All groups share one centre, and each spreads out both ways along 10 directions, with some noise.
Known rows, each followed by its group:
[  4  13   7   4  -4 -14  -3   3   7  -8  19 -13  20   0   5   3   1  -5
  -5 -13]  z_765
[-20  -8  -1   0  23  -6 -13  -4 -16 -14 -17  -7   2   1  -8  20   9  12
  -8   2]  z_148
[ 16  -7  17 -14  -1  -8  15  -7 -17   4   0   0  -6  -3   2  11  -2   5
   1  -6]  z_46
[  8 -10  -6  16  16  10  -5  -3  12   0  -3 -11   1  11   4  -9 -14  10
   3   2]  z_853
[  8  10  -1   5  12   3  -3   1  -2  -5  -6 -11  -3  11  -7  -1  -7   1
   7  16]  z_559
[ -7  -5  -3  21  17  10 -15  -1  -6 -12  -2  -9  -8  18  13   4  -3   5
 -16   0]  z_559
[ -3  21   6   4  14 -13   7  -3   2  -4  13   5  -6   5  11   5 -19   8
  22  -5]  z_765
[-17 -13  -1  -5 -14  -6  11   9   4  16  14  -7  13   3  -4  -6   0  -4
  12  -6]  z_559
[  2   0  -2  12   6   7  -5   3  -4 -13 -13  -6  -7   1  20 -26   3  -6
   3 -10]  z_46
[ 9  0 -1 -4 -5 -3  1  6 10  5  5 -6  2 18  9 -9  6 -3 -2  6]  z_148
[ -6 -26   4   6   7   1   0   6  -9   2 -10  -4  -8  19  -5  12   0   6
  -2   6]  z_853
[-16  10  14   5  -2 -15 -10  -1  15  -8  19  -2  13  -6  17  -7   3   4
  -4 -16]  z_765
[-10 -17  -5   9  -1  -4   1  15   8   5  -2 -17 -12   4   5  13  -6 -30
  18  -5]  z_853
[  4   1  -5  15   5  -2   6   5  -8  -4  13 -10  -5   7   5  22 -20 -12
   6  -9]  z_853
[-12   7   6  -9   6 -31  -6  10   9 -11   4  -2  11  16  20  17  13   0
  -2 -19]  z_559
[  8  -7  -3   7   3   7   2  -2   4   6   6 -12   4   5  -6  -5 -10   3
  -1   6]  z_853
[ -8  17  -1  -1  12 -11   3   8  -3  -7  -3   1   5   6  -2  -3  -5   2
  23   1]  z_148
[ 11 -12  11   6   0 -11  13   4   3  -1   4   2   0  -2   2 -17  -6   5
  26   4]  z_572
[-10  27 -16  -6  19   9  -5  -9  -9   3  -3 -12 -18  14  26   4   0  -3
  -9   3]  z_572
[  3  -6   0  -4   2 -14  13  -1  12   9  14  -6   9  -1  11  -3  -7   2
  14  -7]  z_46
[  2   7  -2  -9   2   0   7   1 -19   1  13   7  -2  25  -5  18  -2   8
  -9  10]  z_765
[-14   0  10   1   3  -6  -3   2  -3  -1  -1   7   2  13 -13  26  -6  10
   0  -1]  z_572
[-16  21 -17  -5   6   6   0   4  -9   7  11   7  -7  21   1  16  -7   2
  -4  13]  z_572
[ -1 -11  -2  15  14  -8   0   9 -13 -15   2 -10  -3  20  24   9  -4  -1
  -1 -25]  z_765
[ 18  -1   6  -8   6   0  -7  -4  -2   1  -9  -9 -10  25   7  16   6   0
 -21  10]  z_148
[ -4 -13   9  12   7   6   6  -4 -14   1  -4   1 -16  12   9   4 -11  10
   3  -9]  z_148
[  2 -18  13   2  -3  -2   5   1  -1  -1  -7 -14  20  12  -3 -21   3  13
   4  -4]  z_345
[ 17  -1   3  -7   4   4   0  -2   4   2 -22 -13   4  21  -2  -8   7   6
  -7  10]  z_148
[ -6 -16   0  14  16   4  -5  -4   5   0 -16 -14  -8   8  26 -11  -2   4
  -2 -14]  z_345
[  4   3   6  11   4   8 -10  -1 -16 -10 -13 -17   1  19  -2  17  -6   0
 -18  -6]  z_46
[  7 -12   0  -4   3  11   6  -9  -5  12  -9  -1  -7   8   0  -5   0  13
  -4  11]  z_853
[  6   8 -15  -6  -3  -7   6   5   6   1  18  -5   8  10  20 -11   5  -7
   0  -6]  z_46
[ -1  14   5  -4  -6  -5   8   3 -14   4   0 -10 -12   4   8  15  -7 -20
   8  -7]  z_853
[ 22   9  11 -25  -4 -17   8   3  -6  -1 -14 -12   5   6   7   7  15  -8
  -2  -4]  z_853
[  2  -1  -4  -2  10 -10  -1  10   0  -6 -17  -7 -10   5  12   8   6 -13
  11  -4]  z_765
[  8   4  -5   7   6   3   1   7   9  -1  -9 -11  -1  12   5 -15  -5  -2
  14   7]  z_46
[  2  20  -4  -4  13 -31  -9  14   1 -24  15  -2  12  15  14  19  12  -8
  -2  -7]  z_559
[  1  28   9  -9  -5 -25   6   7   1  -7   6  -9   7  -7  14   4   5 -18
  17 -14]  z_853
[ -8   3   4  16  -3  -4  -7   1  19   0   4 -22  11 -11   6 -18  -8 -13
  11  -9]  z_765
[ -6 -10 -11   9   8  -3   2   4  -2   1  11 -14  -1  13  14   1  -6  -4
   2  -4]  z_345
[  7 -12   4  -7  -3  -2   8  -1 -19   6   4  -6   2   7   1  10   2   1
  -9   1]  z_345
[-10  -8   1   1  -4  -9   5  10  -9   5   8  -6   6  22  -6  24  -6  -3
   3  -7]  z_559
[-16  21  -8  -6   8  -5   3   5   6   6  11   8 -14  -2   1  -1  -6  -4
  21  13]  z_765
[ -4 -11   2  -7   5   2  10  -2 -29   6  11   4 -15  10   1  18  -2   3
  -4  12]  z_572
[-14   9 -10  10  14   5  -3  -4  -9  -5   7   0 -12   6  13  10 -12   3
   0  -7]  z_148
[ 13  -6   0   1   3  -4   2  -3   0  -2  -5 -17  -1   3  16   1   1  -6
  -8 -12]  z_345
[ -5 -15   9   1  -1   0  13   6 -14   3 -10   3   0  16  -4  -9  -5  10
  17  -1]  z_148
[ 12   4   6  13   1   2   6  -5  -5  -2   3 -10  -1   0   9   2 -19  -1
   4 -15]  z_572
[ 15   4   5   8   4   8   1  -6   4   1 -19 -24   8  -1  -6 -12 -12  -3
   6  -1]  z_148
[-15  -5   0  10  -4  -2  -4   6  11   7  -4 -16   7  16   7   9  -6  -4
   0 -20]  z_559
[ -5   9   4  -3  -2  -6   1   4   5   3  19  -3  15  11 -11  -7  -1  11
   2  13]  z_765
[  3  12   0   3  11   9   6  -9   1   5  -7   1 -14   2   4 -15 -12   8
  17  12]  z_559
[  6  -3  -4 -11  -3  -9   3   9  10  -2   2  21  13  20   7 -10  16  18
  -1  -3]  z_572
[ -8  -6  15  -7  -6  -9  -2   0   1   3   2  -8   4 -14 -21   9   3 -10
   8  14]  z_345
[-25   3 -17  -6  -1   0  -9  10  -2   0   5   7   1  14   0 -12  18  -1
  -1  20]  z_46
[ -2   8 -18   1   1   6   1   5   0  -1  14  -2   1  18  18  -4   1  -2
 -12  -4]  z_559
[  1  10   9   8  17 -11 -11   7   8 -15 -22  -9  -1  15   5  -3   1   3
  16   2]  z_46
[-15  14   0  -8   4   0   5  -6  -7   9   7  -5 -12  -2  -3   9  -4  -4
  11  16]  z_572
[  9   2 -15  -4 -16   3  11  12  -2   7  14 -11  20  18   4 -16   0  -9
  -1  -2]  z_148
[ -8  -4 -21  -1 -10   9   6   8  -1  14  14  -6  11  20  10  -8   3  -4
  -6  -5]  z_559
[ 16 -13  11  -8  -5  -8   9  -3  -4   7   2 -17  12   3  -8   3   1  -1
  -3   0]  z_46
[ 21  -1   3  -1   5  10  -2  -1 -24 -10 -20  -5  -9  21  10  10   1   2
 -19  -9]  z_46
[-27 -14  -3   9   7  -1  -5  -6  -8   1  15  -1  -5 -12   7   7   4  -1
  -6  -6]  z_148
[  3   7  12 -12   4  -9  -1   2   2  -1 -24  -6  -2  14   7   0   9   0
   7   2]  z_853
[-15  12 -11  -1  17  -2  -4   3  -2  -7 -15  -8  13   3 -10  -8   2   8
  16   9]  z_148
[  3  17  12  -6  -7   5  11  -7 -10   4   4  11   1   1  -5 -11  -9  14
   6   2]  z_345
[ -5  -3   2  -2   1 -15   2  -1   1  -7  11  -3   4  -1  19   0   9  -1
  -1 -14]  z_148
[  2   4  11   6  -3 -17   6   7  -4 -13  11  -7  20   5   4  -8  -4   4
   8 -16]  z_345
[  4  -6  -1  -4   5   1  -2  -2  -7   4  -1 -14   8  25   1  16  -1   8
 -24  -5]  z_46
[ -7  -9  10 -12   6 -25  -5   6  -3 -12   2   0   7   3   2   0  22   6
   5   7]  z_559
[  7  -4  -5   3  16  -7  10   8  -5  -3 -12  -9  -3  13   8  -6  -3  -1
  24   4]  z_765
[ -3 -13  -1   8   8   5  -7  -1   1  -5 -11 -11   9  22   3 -17   5  16
 -10   4]  z_853
[  1  -3  10 -14  -3 -12  11   0 -15   1   8   3   2   4  -2  10   4   7
  -2   0]  z_345
[  3   3  17   5  -1  -1  -7 -10  11  -5  -3 -10  13   5  17 -13   3  13
 -17 -16]  z_765
[-26  11  -2   7  16  -6  -4   1  -5  -5   4  -6 -14   7   9  11  -7  -2
   9   6]  z_572
[ -2 -15   2   1   6   2   8  -4 -21   1   0 -15 -12   9  17 -10   8  -2
  -2   4]  z_572
[  3  -5  -1 -15  -2  -8   7   1   0   4   0   0   8   7  16 -15  16   6
  -2  -4]  z_559
[  2  21 -14   4   8  -5   6   7  -4  -4  21   1   1  21  11   6 -10   2
   5   2]  z_765
[ -7 -15  -5  11   3  12  -4   2   3   7   0  -8   6  12  -9 -10  -2   9
  -4  13]  z_853
[ 14   5  -6 -12  11  -7  16 -11  -4   9   6  -8  -8  -5  32   0  -5  -1
   1 -17]  z_345
[-16  10   6  -3   3   6 -11  -1  12   8  -2   5  -5  10 -11  -1   0   6
   4  24]  z_765
[10 15 -4  0 -1 -3  9  4 -8 -7 10 -4 10 18  6 -2 -6  3  1 -8]  z_345
[ 13  -9   6  10   8  -9   4   7  -9 -11   1  -9   2  16  15   3  -1   0
   4 -12]  z_572
[ -7  -9   1   1  14  -4  -7   3  15  -3 -15  -1   3  19  -2 -12  10  16
   7  17]  z_853
[  0   0   0  13  15 -10   2  14 -12 -11  10   0 -10  26   7  14 -11   0
  17   3]  z_572
[ -6  -1   7  -6   5  -8 -10   2   7  -3 -17   4  -7   8   7   1  17   4
  -1   7]  z_345
[  8  14  20  -7 -19  -3   1   2 -19  -8   5  17   5   3 -11   5   1   3
 -11  -1]  z_345
[-13   4  -4  13  18 -12 -15  12  -8 -20   9   1  -5  25  15  26   0   1
  -7  -7]  z_559
[  3  -2  14  -3  15 -14  11 -10  -2   3   1  -1  -4  14  12  20 -14  18
   6 -13]  z_46
[ -3   2  -6  18  14   3   4   6 -12  -5   7 -17 -14  15   5   3 -15  -8
  15  12]  z_572
[  1   3  -9   9   4  13  -8   7  -4  -1 -10  -8  -2  25  -4  -2  -3   0
  -3  13]  z_46

New rows, each followed by its group:
[  3  -1  -1   0 -14   3  21   4  -5  10  11   1   6   4  10 -24  -7   0
  19  -8]  z_148
[ 10 -22   0   2  11  -1   6   4 -14  -6 -14 -11   3  26   9  -3   3  11
   0  -1]  z_765
[  1   8  -3   0   7 -12   4  12  -8  -6  13  -4   7  20   0  10  -5   1
   7   2]  z_765
[ -7  18   9   5  -1  -7  -8   9  10 -11  -3   3   7   7  -7  -5  -1   2
  13   5]  z_345
[  3   8  18 -11   4 -21   4  -2  -2  -1   7  -1   7  -3  -2   6  -2   7
  12   0]  z_765
[ 14  -1 -11  -5  11  -4  15   1   3   8   2 -23  14  17  12 -15  -4   7
  10   1]  z_345
[  9   4  21  12  -9 -12   0  -5   4  -8  20 -23  26  -9  -1  -3  -9   2
  -7 -18]  z_765
[ -1   1   4  -6   0  -4  -5  -4  21   3 -13  -1  12   2  17 -18  12  11
  -4 -10]  z_572
[ 15  -1   4  -4 -12 -11   3   9  15  -1   6   1  21   3 -16  -5   0   3
  10  -1]  z_572
[  4 -15   5  22   6   7   5   6  -3  -4   0  -8  -4  14  -1  -4 -19   2
  14  -3]  z_572
[ -7  -4 -13  -1  10  -3   6   2   8  10  11 -19  -3   0  13   0  -2 -10
   8   5]  z_345
[-10   7 -11  -1  -2 -15   2  10  -4  -9  18  -7  16   1  -1   2   3  -8
   8  -6]  z_148
[ -7  -4   4   8  -6   4   9  -2   5  14   3 -13   3  -1   7  -2 -15  -6
   9 -17]  z_559
[ -4  -1   0 -11   2   0  -3  -1   3   3  -1   2   5  18  10  -9  14  15
 -12   6]  z_765
[  4  -1  -9  -2  13   2   5   6  -5   3 -15  -6  -9  21  -3  -1  -5   2
  15  16]  z_765
[ -8 -10  -8  14  15   0  -7   5  18   1 -10 -26   6  11   9 -14  -2  -3
  12   4]  z_345
[  7 -20  -1   8  -4   9  -6   5   1   2   3 -17   2  24   7  -2   6  -4
 -22   5]  z_148
[ -1   2  -9  12  -2   9   5   1  -6   3   9 -12   4   2   4  -7 -15  -4
   5 -11]  z_148
[  0   5 -16   6  12   1  -3  13   3  -5 -16 -12  -8  19  -2   8  -3 -14
  13   7]  z_765
[ -5 -13 -11   0  -5   0   4   2   1   9  25  -6   8  -4   4  -9   5  -3
  -3   0]  z_853
[-13 -15  17   8   1  -5  -7  -7   1  -4   2   1   8   7  14  -9   5  18
 -13 -14]  z_765
[ -5 -14   3   8  -5   9   2   1   4  10  -7 -17   6   7  -6  -6  -6  -1
   3   0]  z_559
[  0  -7 -23  -1   5   1   3  11  -2  -1  -2 -10   3  14  21 -12  11 -11
  -2  -3]  z_765
[  5 -12   1  15  -8  -1   9  13  -9   3  21  -6  -1  25   1  11 -13  -9
   3  -2]  z_148
[ 10 -14  -2   0  -9   6  -1   2  10   8   3 -20  11  15   7 -18  11  -7
 -17   6]  z_148
[ 19 -19   9  -1  -6  -6  12   5  -5   1   6 -18  10  -1  -8 -13   4  -8
   8  13]  z_572
[  8  10  24  -1   1 -11   7 -10  -3  -4  11  -5  12   0  -1   3 -11  15
   2  -5]  z_765
[-28  -3  10  -5   2  -4  -9  -4   0   0  -9   5  -4   1   2 -10  15  10
   1   7]  z_46
[ -7   4   1  -3   2  -5  -8   0   3  -5  11   4   7  19  18  -3  12  13
 -17  -4]  z_765
[-17   0   4  -8  22 -13  -5  -1  -8 -11 -11  10  -6   8  12  10  11  18
   2   0]  z_148
[-10  -9 -12   0  -1   5  15  -2 -30   0  10  -1   6  -1   7  -5  -6   4
   2 -19]  z_148
[ -5  11  13  -5   2  -8  -1  -2   5   0  -3  -3  -1   1 -11   9  -4   0
  11  10]  z_765
[  7   0   8 -10  -2 -21 -11   5  29  -3   7 -15  14   4  14  -7  22  -8
  -9   4]  z_148
[  7   0   3  -9 -11 -19   8  15   5  -1  12  -7  15  12   1  -6  10  -7
   7   2]  z_148
[ 5  8 -1  3 11 -3  5  8 -1 -6 -9  1  0 24 14 -6 -4  6 13 -8]  z_148
[-17   2  22  -5  -3 -15  -1   7 -11  -6  -8  -7   4   6  -4   7   4  -2
  13   0]  z_853
[-13  -3   2  -4   1   2  -7  -1   6  -1 -14  -4   3   2  10 -24  18   4
  -2   8]  z_46
[  5  -8  13   4   1  -4  -5  -2   5  -4 -15 -17   7   1   4  -4   3  -1
  -4 -10]  z_765
[-10 -19  12   6  16 -13  -2   4  14   0 -13  -5   3  17  10  -4   0  15
  16   0]  z_46
[ -3 -23   0   1  10  -4  -2  -1   7   1   1   0   6   7  -3  -6   5  18
  -2  10]  z_853
[-9 -8  4  2  7 -9 -3  3 -7 -9  5 -1 10 15  7  0  8 11 -5 -3]  z_853
[  7   0  -2   2  -1 -18   4  14  -1 -11  19   6  15  13   2  11  -4  -2
   6 -11]  z_572
[ -7  13   4  11  14  -2  -5   1  -6  -8  -4   0 -10  18   5  13 -12   6
   9  -2]  z_46
[-16  -4   4 -10   8 -11  -7  -5   3  -2  -1  -7   4 -11  -2   1  15   5
   3   9]  z_148
[ -9   4  -6   1  -3  -3   0   4   8   4   7 -11   8  10   7  -5  -1  -4
   2  -3]  z_559
[-15  -3   1   5  -2 -13 -10   9  12  -5   7  -9  12   0   5  -5  10  -8
   3  -7]  z_765
[  2   7   6 -11  -4  -9  -4   1  10   4  -7 -10   6 -12  -3  -1  10 -12
   7   6]  z_765
[ -7 -19   0   4  11   0   4 -10  17  10   4   4  -4 -12   6 -15  -5  19
  10   8]  z_853
[ 2  9 -9  4  7 -4  0  1  9 -2 11 -3  3  5  7 -3 -8  3  5  1]  z_853
[ -2   9  -5  -2   8   4  12  -2  -8   8  11   3  -7  10   3  -3 -15  11
  13  11]  z_765
[-17  -8   7  12  -7  -5   1  13 -10  -1  -1 -16  -2   7  -3  11  -5 -20
   9  -4]  z_853
[-16 -24  10  -7   1   1   3  -1 -14  11 -11   3 -11  10  -5   5   8  10
   0   9]  z_853
[  0   4  -6  -2  -8   6   0  -8  16   6  -2  -3  14  -3  17 -17   5   6
 -13 -19]  z_572
[ -1  -7  11  14   1   0   2   6   1   3   3  -6  -8  15  -2  11 -15  -1
   9   7]  z_148
[-19  20 -16   5  14  -7  -9   1   6  -8   0 -13  10  -7  -4  -6   0  -1
  11   5]  z_148
[  6  -6  -5   1   3 -12   5   8   1  -3  19  -9  10   4  -8  14  -3  -5
   3   5]  z_853
[  7  -9  -5  -8   7  -3  16   0 -20   4  -3   0 -13   3  16   6  -1   0
   7  -6]  z_765
[ 10   8  -1   9   5  13  -2 -10  -2  -1   2 -10   7  10  -2 -11 -11  12
  -5   3]  z_853
[  5 -24  -1   0  11   2   2  -2   0   6  -1  -1   0  15 -11   5   0  17
  -4  17]  z_853
[ -9  -2  14  21  17  -6  -3  -4   3 -12  -5  -3  -7   5  24  -5 -13  13
  10 -23]  z_765
[  8 -17  14  11   7  -9   7   3 -12  -7   3 -18  14  13   0  -1 -11   8
   5  -9]  z_765
[  2 -11  12   3  -2  -5   1   2 -16  -9  -2  -2   5  18  -2  10   1   7
  -7  -4]  z_345
[  9  13   0 -11  -3 -12  12   3   1   5   1  -6  -9  -3  16  11   0 -18
  11 -10]  z_853
[ 10  -1   4   3   7 -20  18   3  -6  -5  10 -16   3 -15  11   1 -13 -11
  30 -15]  z_765
[-22 -18   0   8   9   7  -3  -6  -6   4  -2   1  -7   0  13  -9   5  13
  -6  -5]  z_148
[ -3  10   9  -6   3 -11   4   3  -8  -1   7   7  -1   8 -12  27 -10   5
   8   0]  z_572
[ 7  4  0 -6 11 -5 -6 -1 -5 -7 -7 -7 -1 19  4 12  4  5 -8  4]  z_148
[ 15 -12   3  -3   5   9   1  -7 -15   4 -11 -18  -3  13   8  -7   4   0
 -10   5]  z_572
[  6  -5  12   8   3  -5  15   1 -16  -2   3   1  -9  12  21   4 -13   6
   8 -22]  z_148
[ 16  13  -9 -12  10   6   6  -6   9  11 -10 -14  -6   6  10  -7   1  -3
  -4  11]  z_345
[  1  14  12 -10  10 -12   6  -1  -5   0  -1   6  -3   8  -2   7  -5  14
  13   9]  z_765
[ 12  -4   3 -27  -6 -11  22  -1 -15  12  10   5   7   2   5  -4  12   3
   2   2]  z_559
[  4   0   0 -15  -2 -15  10   1  -5   1  17   1   6  -2   3  10   7  -1
   0   3]  z_853
[ 12 -15  -3   7  -5   5  -9   2   7  -1   4 -26   8  17  10   2  12 -12
 -30  -2]  z_148
[ 13   6  -3   1   0  -4   8  -5   2   4  13 -12   3  -6   5   2 -10  -7
   4  -4]  z_853
[ 15  16  10  -1  -5 -15  12  14   8  -2   5  -5   4  16  -2   3 -12  -8
  23   3]  z_148
[-3  3  7 -5 10 -5 -1  0  0 -2 -4  1 -1 15  3 -1  2 13  3  6]  z_765
[  3  -8  20   6  16  -6   0  -7  -8  -8 -14   2 -11   4  11   2  -1  13
   5  -6]  z_559
[  3  -6   9   0   5  -9   6   7  -3  -1 -13  -5   5  19   4   6  -5   5
  11  -9]  z_559
[-21 -22  27  11 -10 -10  -7   9 -15 -11  -2   4   4   3 -18  12   3   5
   2  -2]  z_345
[  9  -3  -4  -5   5   5   2  -3  -8   4 -15  -2  -9  15  10   5   4   2
 -10   0]  z_765
[ 16  -5   8  -6   1  -6  -5  -2  12   1  -3 -11   2  16  18  -2  11   0
 -14  -2]  z_148
[ -1  -5  -5   0   5   1  -1   1 -10  -4   9   3   2  19  26   1   4  10
 -17 -15]  z_765
[  2   3   0 -22   2 -12  12   7  -4   8  -3  -1   2   4  -9   1   9  -1
  18  19]  z_765
[ -2   7  -2 -14   2  10  -4  -3  -3  11 -11  -3  -1  19 -14   9   2  10
  -8  17]  z_572
[-15   9 -11  -2  11   4  -6   3   4   1  -8  -6   5   7  -5 -11   4   3
   5  12]  z_148
[ -7  -2 -20  -6   9   4  12   9 -20   3  10  14 -16  23  17   8   2   5
   1   3]  z_765
[ -5  20   5  -5   3  -9  -2  11 -15 -14  -8  -2   2  27   2  14   7  -3
   1   1]  z_853
[ 13   1  -2  15   6  -5   0   8   7 -11   4 -19   9   7  13 -11  -7  -9
  10  -8]  z_572
[-11  -7   1   3   6 -17   5  10   0  -7  12   6   1  11  10  -2   3   4
  16   4]  z_572
[ -2  -1   8 -18   9 -17  10   1   5   9   3   4   1  17  -8  13   0  16
  15  15]  z_46
[  0  -9   1  -1   9   0  -3   6  -6  -4 -17  -6   4  24  -2  -1   9  10
  -5   7]  z_148
[ -5  10  17 -11   8 -24   2   6 -12 -12  -4   2  -1  12  -1  22   5   2
  12   0]  z_853
[ -8   5  -8   0  10  19   2  -9  -6   9 -21 -10   0   2 -12 -19  -8  11
  12  11]  z_148
[-12 -10  19  -3   9 -10   0  -9  -4   6   0  -5   1  11  -4  25  -9  17
  -2  -5]  z_46
[ -2  -6   6   8  10 -10 -15  13  11 -10  -1 -12   5  30  -2  14   7  -2
  -5  11]  z_148
[  1   5   3  -2   2 -11   2   3  -5  -6  10  -2  10  13   5   6   2   7
  -9  -4]  z_765
[  2  12 -18   0  11  -3   2  14  -3  -5   6  -2   1  29   9   6   0  -2
   1   4]  z_765
[ 15 -23   7   3   5  -6   4  -1  -8  -7 -12 -19  11  14  16  -9   7   7
  -8 -13]  z_765
[  4   0   9  -5  10 -15  12   3 -19  -5   5   3  -8  10   1  22  -8   3
  14   1]  z_765
[ -5  -6   3  22  -3   0  -4  12  -2  -6  -6 -30  -2   9   9   4 -12 -29
   8 -19]  z_853
[ -9   4   6  -8  -3 -23  -5   3   4  -3  12  -4   8   2   9  22  12  -6
 -10 -14]  z_559
[ 11  -8   5   8   6  11  -4  -5  -7  -9  -9 -12  13  19  -3 -10  -2  16
 -14  -1]  z_853
[ 16  -6  -1   4   4 -10  20   2  -5   2   8 -24  10 -11   3 -12 -13 -12
  29  -6]  z_765
[ 22   3 -13  -1   9   6   9  -2  -3   3   0 -20   2  21  13  -3 -12  -3
  -3  -3]  z_345
[ -8  -5 -12   4  13  -6   3  12 -14  -6  -3   3 -20  12  20  12  -1  -9
   9 -11]  z_765
[-11   0 -19   1   3  -2   0  19  -4  -1   7  -7  -1  16 -14  12  -1 -18
  13  15]  z_765
[  9  -7 -11   1   8  -7   7   8  -7  -6  -5 -13  -1   7  19  -2   2 -12
   6 -14]  z_765
